There are 8 hidden switches. A switch that is on adds its own fixed numbers to the row, and there is some noise. The rows also spread widely along 11 directions, which tell nothing about the answers.
Some rows, each with its switches (1 for on, 0 for off) after it:
[ -4  -6  -3  10   0 -12   3   9 -13  -1  -4 -24  11  11   2  -9  11   0
   5   2   0  13   5  26  15   6  16   8 -12   3   1   8   7  -6  11]  1 0 1 0 0 0 1 0
[ 22   7  13   1   3 -16   2  13   5  16   2  -1  -7   0  -1   2   2   3
  -4 -17  -2 -15 -15 -10  14  -6 -14 -11   7  15 -13  -1  21 -18  11]  1 1 0 1 0 1 1 0
[  1 -15  -3  -3  -3  -4   2 -26 -12  22  12  12 -16   2 -13   0 -11   6
  16 -25  -1 -21  -9 -13  -3  -3 -17  -1 -10  -4  16   1  -7   2   1]  0 1 0 1 0 0 1 1
[ 18  -9  -5  19   6 -24  12   9   5  16  11  -4 -12   5  -8  14 -11   7
  17 -13  15   0 -22 -14   2   8   1   1  -8   0   6  18   6  -5  -3]  1 0 0 1 1 1 0 0
[-12  11  26   3  15  -8  24 -15   1 -10   5   0  18 -11   3 -17   2  -9
   1 -19   0  10   4  12  15 -14 -17 -15   8   5 -12  -1   3   8   4]  1 0 0 1 1 1 1 1
[-20 -28  13  12   7  15  30 -17 -15  -4   2  -6  19 -15  -1 -29  -9 -14
  -9  -9  -5  16  18  36  -1 -10  -4   5   9  13 -15   0  13  13  14]  0 0 0 0 1 0 1 0
[ -7  22  14 -18  -9  -9 -34 -17 -10   0  -5 -12   3  11   4  -6  29  -4
  13  -4 -25 -20  10   0  13 -10  -6   3 -10 -18  13 -16  -4  -9   5]  0 0 0 1 0 0 1 1
[-12  -5   0   1  11  11   3 -30 -23   5   3   8   3   1   1  -2  16   1
  -1   1   5   6  15  12  18  -9   2  -6  -2   8   7  -9 -13   2  10]  1 0 0 1 0 0 0 0
[ -7   5   5 -11 -13 -15  -4  -5   6  -4  -1  -5  19  -2   2 -27  10   0
 -11 -25 -12  -6   8   9  14  -8 -14 -13   1   6 -13 -13  10 -12   7]  0 1 1 0 1 1 0 0
[ -4  -1   8 -16 -22 -33 -41   9  28 -24 -12 -20   2  -7  -6 -53  21 -29
   2 -16  -4  -9   4   9  -2  -1   3  -6   5 -11 -11 -35  13 -19 -20]  0 1 0 1 0 1 1 1
[  1  14  11 -11  -6  -9  -1   2   1   8   5  -4   9   7   4   4  14  11
   5  -6  -5 -14   3  -3  17  -6  -6  -5  -3   1   9   5   6  -6  13]  0 0 0 1 1 1 1 1
[ 13 -24   2   7   5  14  10  -6 -15  27   7   7 -13  -2  -9  -1  -5  -7
  -7   4   9  -3   9   7   6  -8   0   8   8  19  -4   1  19   1  27]  0 0 0 1 1 1 1 1
[-27 -19   0  -3  -5  -8   9  -2   2  -9  -4  -3  15  11  16   0   5   8
   2   0 -26 -32  -2   9  11 -17   0   1 -19 -10  25  -3   7  -9  -6]  1 0 0 1 1 0 1 0
[  8   9   7 -12  -4  -5 -26   3  -3   9  -2  -1  -5  14   4   5  23  -2
  -4   4  -4 -18   0   0  20 -12   1  -1   0   3   3 -13   6 -15  13]  1 0 0 1 0 0 0 1
[  0  34  22 -26 -14  -3 -22 -13   8  -5   7  -1  12   8   5  -1  15  12
   0 -21 -19 -14  -7  -7  10  -8 -31  -7   3  -5  -3  -5  -8  -5   8]  0 0 0 0 0 0 0 0
[  2  10  13 -14 -10   6   6  -7 -13  13   8  -7  16   6  -4 -13   8   8
  -7 -13  -2   5  14  17  18  -6 -13   1   5  13  -8   7   9   4  34]  0 0 1 0 1 1 1 1
[ -1  14  12  16  15 -11  30   7  -9  11   5   0  20   3  12  17   3   7
   0 -15  -2  13   3   7  27  -4  -5 -15  -5  17 -10  19   8  -4  20]  0 0 0 0 1 0 0 1
[ -1   9   8 -19 -11   2 -23  16  12 -12   0  -7   6   8   2  -6  24  -2
  -9  12   3  -8   8  11  14  -6   4   1   5   5   8  -6   4  -8  11]  0 0 0 0 1 0 1 1
[  0   5  23   6  10  -7  10 -13 -17  17   3 -10   6  -2   8   8   5   1
  12   2 -18 -15   8   2   5 -12  -1  11   0 -12   7  11  22  -3  12]  0 0 0 1 1 1 0 1
[ 12  21  -1  -5   1  -5 -24   9   4  -4   7 -11  -7  13  -5  20  22   8
  10  11  13   6  -4  -2  12  11   3   1  -8   2  16   8 -13  -6   9]  0 1 0 1 0 0 1 0
[ 12   7  18 -20  -1   6  -8  -7  11   3  16  11 -11  -5  -6   5   0  10
  -1  -3  10 -21  -8 -13   0  -6 -20  -3  16   3  11   4   5  -1   8]  0 1 0 1 0 1 1 1
[ -4  -4  16 -18  -7   8  13  12   5   4  11   4  14  -7   8  -1   9  20
 -12   5   9 -17  10  11  10 -10   3  -2  20  14   9  16  19  -5  15]  0 0 0 0 1 0 0 1
[ -1  -2   4  -5   7  18   1 -23  -1  -8  20  13  -8  14  -9  12 -16   4
  -3  -8   4   4 -20   3   1  -4 -34   4  -4   0   9   7 -22  17  13]  1 0 1 0 0 0 1 0
[-12  11   9  -2  16   4  18  -3  -2 -10   8  12  17  -2   9   4  17   6
 -15  -2  20  14  10  16  30  -9  -2 -25   7  26  -2   1  -9  -1  12]  1 1 0 1 0 0 0 1
[-13  -3  14  -1   3  -5  -5  -7   3 -12   2 -11  11   3   8  -4   5 -12
   2   9 -14  -8   7  17   1 -11  -2  14   0 -17   7   0  13   0   5]  0 0 1 1 1 1 0 1
[ -4  25  22 -17  -7  -2 -15 -19   8 -12  12  -7   8   9  -5  -3  -1   1
   8 -23 -22  -8 -13  -1   1  -7 -41   3  -2 -16   1   4 -13  10   8]  0 0 1 0 1 0 1 0

New rows, each followed by its switches (1 for on, 0 for off):
[ 14  34  19   1   8 -15   1  -1 -18  16   0 -19   8  -6   2   5  27  13
  12  -4   0   6  13  -1  21   4   5  -9   4   8  -2  11  11 -11  16]  0 1 0 1 0 1 1 0
[  0  18  36 -13   9  23   2 -33  -7   1  13   6   7  -2  -5  -7  -4 -14
  -9 -14 -12   5   2  11   5 -20 -46   2  17   6 -18  -6  -1  21  31]  0 0 0 1 1 1 1 1
[-19 -15  25 -10   7   4  27  -8   4  -5   6  12  16 -12  12 -12  -9   2
 -16 -12 -17 -31  -2  11   6 -30 -19  -6  13   5   2  -2  23  -2   2]  1 1 0 0 1 0 0 1
[ 12  -3   4  21  16 -17   6  10   9  -6   4  -3  -6  -4   0   1  -2 -12
   0  -2  15  16 -12   1   6   5   3  -7   3   7 -11   0   9  -8  -5]  1 0 0 0 0 1 0 0
[  1  -7  -8  14  -2 -35  -5  20  20  -5  -8  -3   4  -3  12  -5  10  -4
   1 -12   2  -6  -2  -7  13   3  15 -20  -7   3  -7 -13  15 -29 -17]  0 0 0 1 0 1 0 0
[-15  18  16 -23 -16  -7   6   2   8 -11   8  -7  30   3  13  -8  19  21
   0  -5  -2 -10  12   9  14  -5  -3  -5   3  -3  16  11   6  -4   4]  0 0 0 0 1 1 0 1
[ -9  -3  22 -18 -17 -11   4  -3   8 -12  12 -23  12  -6 -15 -42  -4  -1
  12 -21   5  -1  -7  22 -10  -2 -13  14   8  -8   5  12   6  13  -1]  1 1 0 0 1 0 1 1
[  5   3 -11   1   0  -9 -15   3  -4  11  -1   0  -1   6   1  10  25   6
  -1   5   7  -6  13  -3  22   0  15 -10  -4   8   8  -3  -2 -18   8]  0 0 1 1 1 0 0 0
[-23 -11  12  -4  11   6   9 -40  -6  -4   6  20  -1  -8   0  -6  -4  -8
   0 -14 -20 -27   3  -5   3 -22 -24  -9  -7 -12  19 -15  -7   4  -8]  0 1 0 0 1 0 1 1
[-33 -22   2 -13  -3   9   3 -23   1 -16   4  12  10  -2   6  -9   8   2
  -1   7  -8 -25  15  10   4 -17   1  -2  -7 -10  32  -9  -7   3 -10]  0 0 0 1 1 0 1 1
[  3  13   7   5  21 -13   0 -32  -6   5  11  16 -12   0  -6   8   2  -5
   7 -15  -1 -10  -8 -21  14 -11 -20 -14  -8 -10  11  -7 -12  -3  -5]  1 1 1 0 1 1 0 1
[ 13  26  16  10  14  -9  15  25 -11   6   4 -24  11   6  16  37  17  24
   9  23  -3  -1   3   5  18   6  15   7  -3   3  18  36  25 -13  20]  0 1 0 0 0 1 1 0
[-12   8  10   0   5 -14  13  -1   6 -13   3  -1  17   6   7  -8   5  -3
  -4 -12  -5   1  -1   9  21  -9 -11 -13  -8   1   1   0   1  -3   3]  1 0 1 0 1 1 1 1
[ -6  16  20 -18  -6  -7 -25  -9  17 -15   3  -1   3  18  10   9   1  -2
   0 -11 -31 -30 -26  -6   4 -18 -37   5  -6 -19   4 -11  -2  -4   0]  1 0 0 1 0 0 0 0
[-13   5  22  -3   2 -22  13   5  21 -13   8  -4  16  -9  15   5  -9  14
   8 -18 -16 -23 -16  -3  -3  -7 -16  -5   5 -15   4  18  13  -8 -14]  0 0 1 1 0 0 0 0
[  8  13  20   2   8  -9  -2   2   3   0   3  -6   0   8   0   0   3 -11
  -1  -4  -7  -4 -10   2  13 -10 -15   1   0   0  -5  -2  11  -2  12]  1 0 0 0 1 1 1 1
[ -1  -7  10  -4  -8   2  14   4   7  -7   7  -9  20  -8  -7 -35  -8  -8
 -17 -28  10  26   3  32   7   0 -21  -7  16  29 -35  -1  13   5  24]  0 1 1 1 0 1 1 0
[  0  -2 -10   6  13   0   7 -22 -22  26  -2  23  -4  16  10  27  13   9
 -10  -5 -18 -29   3 -18  35 -21 -11 -20 -20  13  12 -17  -1 -19  16]  1 1 0 1 1 1 0 0
[-16  -1   9   4  10  -8  23   0  -9   4  -1  -1  17  -3  19  11  17  14
   3  11  -8 -18  19   4  22 -11  17 -10  -7   0  22   9  16 -12   4]  0 0 0 1 1 1 1 1
[-15  -2  15  -6   1   5   1 -11  -6   1  -3   5  12   6  12  -3   5  -6
  -9  -9 -25 -17   6  12  15 -20 -16  -3  -2   4  -3 -13   9  -5  15]  0 0 0 1 0 0 1 1
[  9  -8 -11   7  -3  -5   5  13   0  12   2   5  -1  15  -4   1   2   1
 -10 -15   6   3  -9   3  23  -2  -6 -13 -10  25  -9  -4   0 -10  17]  1 0 0 0 1 0 1 0
[  4  16  19  -8  12   7  -5  12  18 -18   8   5   2  -2   5  15  17  -2
 -11  22  16   2   4   3  15  -7  -3  -7  15   9   7   3   2  -1  11]  0 0 0 1 1 1 1 1
[ 21  41  17 -15 -15 -10 -13  13  16   3  17 -14  11  37  -1  24  -5  17
   7 -24 -11   2 -37  -7  13   1 -49   9 -11   0  -7  22  -7   7  31]  1 0 0 1 1 1 0 0
[  0  13  47 -12   7   0  11 -26 -15  11   8  -9   6 -17  -1 -20   0  -2
   9 -13 -16 -16   2   7  -2 -19 -22   9  23  -9  -7   5  23   8  12]  1 0 0 1 0 1 1 1
[ 20  32  15  -4   8 -12 -21  24  22 -22  10 -18  -6   8  -3  18  18   2
   6  18  22  12 -17  -1   9   9  -2   1   6   1   8  13  -3  -3   5]  1 1 0 1 0 1 1 0
[ -4  11  29   5  20   3  14 -24 -24   4   6 -10   4 -14  -7 -15  13 -10
   9   2   4  12  16  17   9  -9   1   2  12   0   0   6   2  12  11]  1 0 0 0 1 0 1 1
[-10   1  21  -1  18   9   7 -25 -17   0  10  -3   4  -3   2   1   5  -4
   3   8   2   3   7  19   6 -12  -5  11   9  -5   6   8   1  11  14]  1 0 1 1 0 0 0 1
[ -5   2  16   2   6 -17 -25 -24   8 -14   0  -7 -13  -4 -12 -19   0 -33
  16 -12 -18 -12 -10  -4 -10  -9 -18   5  -8 -28   6 -20  -6   2 -18]  0 1 0 0 1 0 1 1
[  6  38  18  -5  20   6  -5 -20  -3  -7  17   6   0   7   1  32  20  14
   8  14  13   7  -3 -12  19  -3 -14  -7   2  -5  20  12 -24   8   9]  1 0 0 1 1 1 0 0
[-16   3   5 -19  -5  -3  -7 -16   2 -17   8  -6   5   2   3  -4  18  18
  12  10   2 -20   2   1   3  -3   2   3  -6 -17  39   2  -8  -1 -12]  1 1 0 1 0 1 1 0
[ -5   6  14   6  16  -9   4  -8   9  -8  -3  14   3   3  15   8   0  -9
 -10 -11 -20 -17 -12  -8  18 -20 -24 -19  -3   2  -8 -20   6 -12  -2]  1 0 0 1 0 1 1 0
[-14   1  11 -26 -15 -13  -9  -4  22 -23   6  -3  10 -15  -9 -37  20   6
   1 -15  12 -14   2   5   5  -7  -4 -16  12   0  11 -10  -8  -4 -18]  1 1 0 1 1 0 1 0
[ 11  14   8 -10   8   0 -16   3  14  -9   9  10  -6   3  -4   6  20  -5
 -12  10  23  -1  -1  -4  20  -8  -6 -13  11  13   5 -10  -5  -6   8]  1 1 0 1 1 1 0 1
[ 10  -6  17   8   7 -14   5 -25 -19  32   0   2 -14 -12  -6 -13  -3 -11
  12 -22 -21 -27   3 -16   1 -14 -10  -1   0 -10  -4 -10  22 -10   3]  0 0 0 0 1 1 1 1
[  8  17   7   3   3  -7  -7   2   5   2   3  -2   7  12   6  14   9  -2
  -3  -6  -9   3  -3  -2  17  -5 -15  -6  -5   6  -9  -3   2  -7  17]  0 0 0 1 1 1 0 0
[ 20  20  19  -1  10   9 -20   6   1  -2   4  -6  -8  12  -6  10  11 -15
  -9   6   4  14 -11  10  15  -6 -18   2  10  15 -18  -6  -1   1  29]  1 0 0 1 0 0 1 0
[  7  17  18 -18   0  -5 -13 -28  -1  12   9  13 -10  -2  -8  -2   7   5
   1 -24 -15 -32 -12 -23   9 -18 -33 -12   4  -5   4 -13  -6  -6   0]  1 1 0 0 1 0 0 0
[  6  19  17  -1   4 -16  -8   5  17  -9   1  -5   4  -2   3   3   8  -6
   0 -10 -12 -11  -8  -7  10  -8 -18 -11   2  -1  -5  -6   8 -10   1]  0 1 0 1 1 1 1 0
[ -1  -6  -5  -3   2  -9  -9 -17  12 -10   7  12  -9   0 -14 -17   1 -10
  -4 -19   7  -5  -8  -7   9  -6 -19 -18  -3   4   1 -20 -14  -3  -7]  1 1 1 1 1 1 1 0
[-12   3   3  -5   4  -4  17  -9  -8  -2   9   0  16   2   5  -3  13  15
   2  -4  16   7   9  12  19  -1   4  -9  -3   9  13   9  -3   0   6]  1 1 0 1 0 1 0 1
[  2  21  34 -12  15   8  25 -21 -19  15  12   1  14 -20   5   2  17  22
  -2   1   0 -14  15   1  17 -18  -9  -8  25  11   6  15  16   0  18]  1 1 0 1 1 1 0 0
[ 14  -1  11  -3  -1  -9 -17  16  27 -20   9 -10 -10  -6  -9 -12   6 -10
   0  12  23   5 -11   3  -7   3   4   7  18  -3   2   0   7  -3  -9]  1 0 0 0 1 1 0 0
[-22   7  10 -11  -9 -10  -5 -19 -16   1  -5 -16  22   0   2 -29  26  -4
   7 -13 -15  -2  26  23  18  -9   3  -3  -6  -5   1  -8   0  -2  10]  0 0 1 1 1 0 1 1
[ -8 -12   7   2   4  -9  18   5   9   0   9   5   7  -1   9   9 -11   8
   0 -14  -3 -14 -11   3   3  -8 -10  -4  -2   4   6  13  12  -5   1]  0 1 0 1 0 0 0 1
[ 15  28  27  -5  -3 -21 -12  25  14 -10   5 -33  10   9   8   8  13   6
  13   9  -1   2 -15   9   3   4  -1  17   8 -11   0  21  19  -6   8]  1 0 0 1 0 1 0 0
[ -7   3  -6 -16 -14 -11   5   7   5   5   7   1  17  23  14  17   8  32
  -4  -7 -15 -34 -10  -5  22 -11 -12  -4 -17   0  26  12   6 -15  11]  1 1 1 1 1 1 0 0
[ 13  -4   9   2   7  13  22   4  -4  21  17  11  -3  -1  -2  23 -12  20
  -4  -9  10  -3 -11  -2   8  -2 -16  -4  10  23  -2  23   7   2  25]  0 0 0 1 0 0 1 0
[ -7   0   8 -19 -15   1 -12  -7   2   0   1   2  10   4  -3 -24   9  -5
 -13 -18 -11 -12   8  12  14 -13 -17  -7   3   8  -8 -15   4  -4  16]  0 0 1 0 1 0 1 1
[  5  14  23   0  11   1  14  -6   3  -2  17  -5   8  -3  -6   1  -5  -1
   2  -8  10  16  -1  10   6  -2 -20   0  12   5  -8  19   2  14  20]  0 0 1 1 1 1 1 1
[  8 -18  -1  17  20   0  11  -4   7  -4   5  16 -14  -5  -9  -3 -10 -20
 -15  -6  11   6 -10  -2  10  -8 -13 -15   2  19 -10 -17   2  -4   3]  1 1 0 0 1 1 1 0
[-21  -6  18  -3   4  13  -1 -15  -2 -20  -1  -4  17   0   3 -24   7 -26
 -14   0 -14   9  15  32   8 -16 -13   2   4   3 -10 -17   2   9  14]  0 0 0 0 1 0 1 1
[-19  13  16  -1   5 -16   8  -6  -1 -18   0 -11  22   0   8 -18  12  -5
   3 -14  -5   8   5  20  18  -7  -5 -11  -5  -4  -2   0  -3  -2  -2]  1 0 1 0 0 0 1 1
[-11 -16  10 -11  -8  -7   8  -7  17  -4   4  14   8  -4   9 -13  -6   4
 -12 -18 -16 -34 -10  -4   5 -22 -21  -9   6   1   0 -14  15 -11  -5]  1 0 0 1 1 1 0 0
[ 15  35  25 -23   1   6 -21 -18  10  -2  15   7  -8 -10 -18  -4  15   1
  -1 -18  10  -1  -5 -13   8  -6 -34 -17  21  10  -8  -6 -18   6  11]  0 1 0 1 1 0 1 0
[-11   6  23  10  23  -8   9  -1  15 -18   1   8   7  -7  14  10  -3 -16
  -5  -6 -11  -4  -7   3  10 -15 -17 -15   3  -1  -8  -5   5  -4  -4]  0 0 0 1 0 0 1 1
[  0   1   3 -10 -11  -8 -20  24  26 -16   2  -6   3  35  10  17   0  -4
  -7   7 -17 -24 -26   3  12 -12 -19  10 -18  -8  14  -4   7  -7  11]  1 0 0 1 1 1 1 1
[  2  28  27  -4  11  -1   8   6  24 -24  18  -2  13   4  -1  12  -5  -3
  -3  -9   7  18 -16   6   8  -3 -35  -6   7   5  -5  16  -6  14  14]  0 1 0 1 1 1 1 1
[ -8   3  -6  12  14  -6  14   4 -11   2   0  -5  11   4   8  18  19  10
   0   8   1   2  14  10  27  -1  14 -12 -13  11  15  11  -1 -11  11]  0 1 1 1 1 0 1 0
[ -6  -8   1   4  14  -8  -6  12  13 -16  -4  12  -1   4  19  13  15  -7
 -15  22   2 -19   1  -2  19 -14  14 -12  -2   0  14 -16  13 -22  -9]  1 0 0 0 0 1 0 1
[  6   2   9   2   7  12   2 -19 -14  15   9   8  -5  22  -2  18 -13  -8
  -6 -12 -25 -10 -12  -2  10 -15 -40   8 -16   3   0  -4   3   6  32]  0 1 0 0 1 1 1 1
[ -5   4   5  -2   4  -1   9  17  13  -2  -2  17  12   0  18  15  14  10
 -23  -1 -10 -23   3  -4  29 -16  -5 -27   2  21  -1  -8  12 -22   8]  0 0 0 0 1 0 1 0
[ -1 -10   2  10  10  -9  21   4   8  -1   9  13   4 -10   0  -5  -8  -2
  -8 -21  17   9  -3   3  10   0  -4 -20   5  20 -10   3   3  -5   0]  0 1 0 0 0 0 0 1
[  0   6  18   4  10  -1  12  -3   2   1   9  -1  11  -1  13  16  -5   8
  -2  -2 -10  -4  -4   4   6  -8 -15   1   7   0  -5  14  15  -3  14]  0 0 1 1 0 1 0 0
[ -5   5   6  -3  -2 -33  -5   2  19 -11  -4  -3   4 -17   5 -20  15  -1
   7 -19  -3 -17   1 -12   7  -2   3 -24   1  -6   2 -15   9 -22 -25]  0 1 0 1 0 1 1 0
[ 14  -6  10  -6   2   1  -9  -5  -7  21   6   2 -13 -10 -12  -8  11  -5
  -3  -1  10 -11   9   1   6  -8   3   2  16  12  -3  -4  15  -7  14]  0 1 0 1 1 0 0 1
[  4  -1  11  -6  -5  -3  -4   1  14  -3   9   1  -2   5   2   5  -8   3
   0 -10  -9 -12 -16  -4  -2  -4 -23   2   1  -2   0   2   7  -2   6]  0 0 0 1 0 1 1 0
[ -7   1  23  -6   8   2   8 -11  -3  -5   2  -4   8 -10   4  -9  11  -2
  -6   5 -10 -18   6   9   9 -19  -7  -1  11   1   7  -5  16  -3   6]  1 1 0 1 1 1 1 0
[ -3  27  27  -1  23 -15   2  -8  20 -13   6  15   1  -9  14  23  11  -1
   4   1 -10 -24  -6 -25  15 -17 -16 -23   4 -14  14  -2   0 -10 -14]  0 0 0 1 1 1 1 1
[-3 -7 -1  1  4  7 14 -1 -7 -4 11 -4  5  3 -8 -8 10  4  0 11 30 21 11 19
 14  5 13  2  1 13 14 11 -5  9 12]  1 0 0 0 1 1 1 1
[-22  17  17  -3  17  -4  -9 -26   1 -20   0   5  11   8  10   6  18 -14
   2   1 -18  -8   1   4  19 -22 -16  -9 -10 -16  12 -16 -16   2  -5]  1 0 0 1 1 0 0 1
[ -2  -6   6   2  -4 -20  16  -6  16  -4  14  -1   1   2  -7  -8 -20   6
  16 -32   1  -7 -27 -10  -4   1 -25  -5  -9  -8   5  11  -5   6 -11]  1 0 0 1 1 1 1 0
[-14  -8   5  -3  -1 -10  14 -22   4  -3  10   5   4 -15  -9 -19  -3   4
  11 -28   1  -8  -1  -3  -1  -4 -14 -14   0  -2   8   0  -9   4 -13]  0 1 0 1 1 0 1 0
[-14 -24   0  18  14  -9  31   1  -1  -1   2   7   7  -5   9   3  -8   2
   0  -9   0  -6  -6   8  11  -8   4 -12  -6  10   3   4   9  -7  -5]  1 0 0 1 0 0 1 0
[  7  15  -6 -10   0   5 -33 -26   3  -4   9  12 -17  10 -18   1  15  -9
   0  -9   7   4  -2 -13  13   1 -21 -13  -6  -1   6 -19 -34   2   4]  0 0 1 0 1 0 1 0
[ 10  15  34 -18  -4  -7 -26  12  21 -13   0 -17  -1   0  -4 -15   8 -17
  -8  -3 -19 -22 -16   9   0 -18 -25   9  18  -2 -13 -10  21  -6  10]  1 1 0 1 1 0 1 0
[  1  -3  29   1  20  17  14 -29  -8   9   8  14  -3 -28  -9 -16  -4 -14
 -13 -14  -2  -1  11   8   4 -20 -24 -12  31  16 -25 -10   8   7  16]  0 0 1 1 1 0 1 0
[ -7   5  -8  -5  -6 -18   2   7  13  -5   5   8  14   5   9   1  11  12
  -3 -15  14   2   4  -1  22   2   2 -22  -6   9   2   1  -4 -14  -1]  0 0 1 1 0 1 0 1
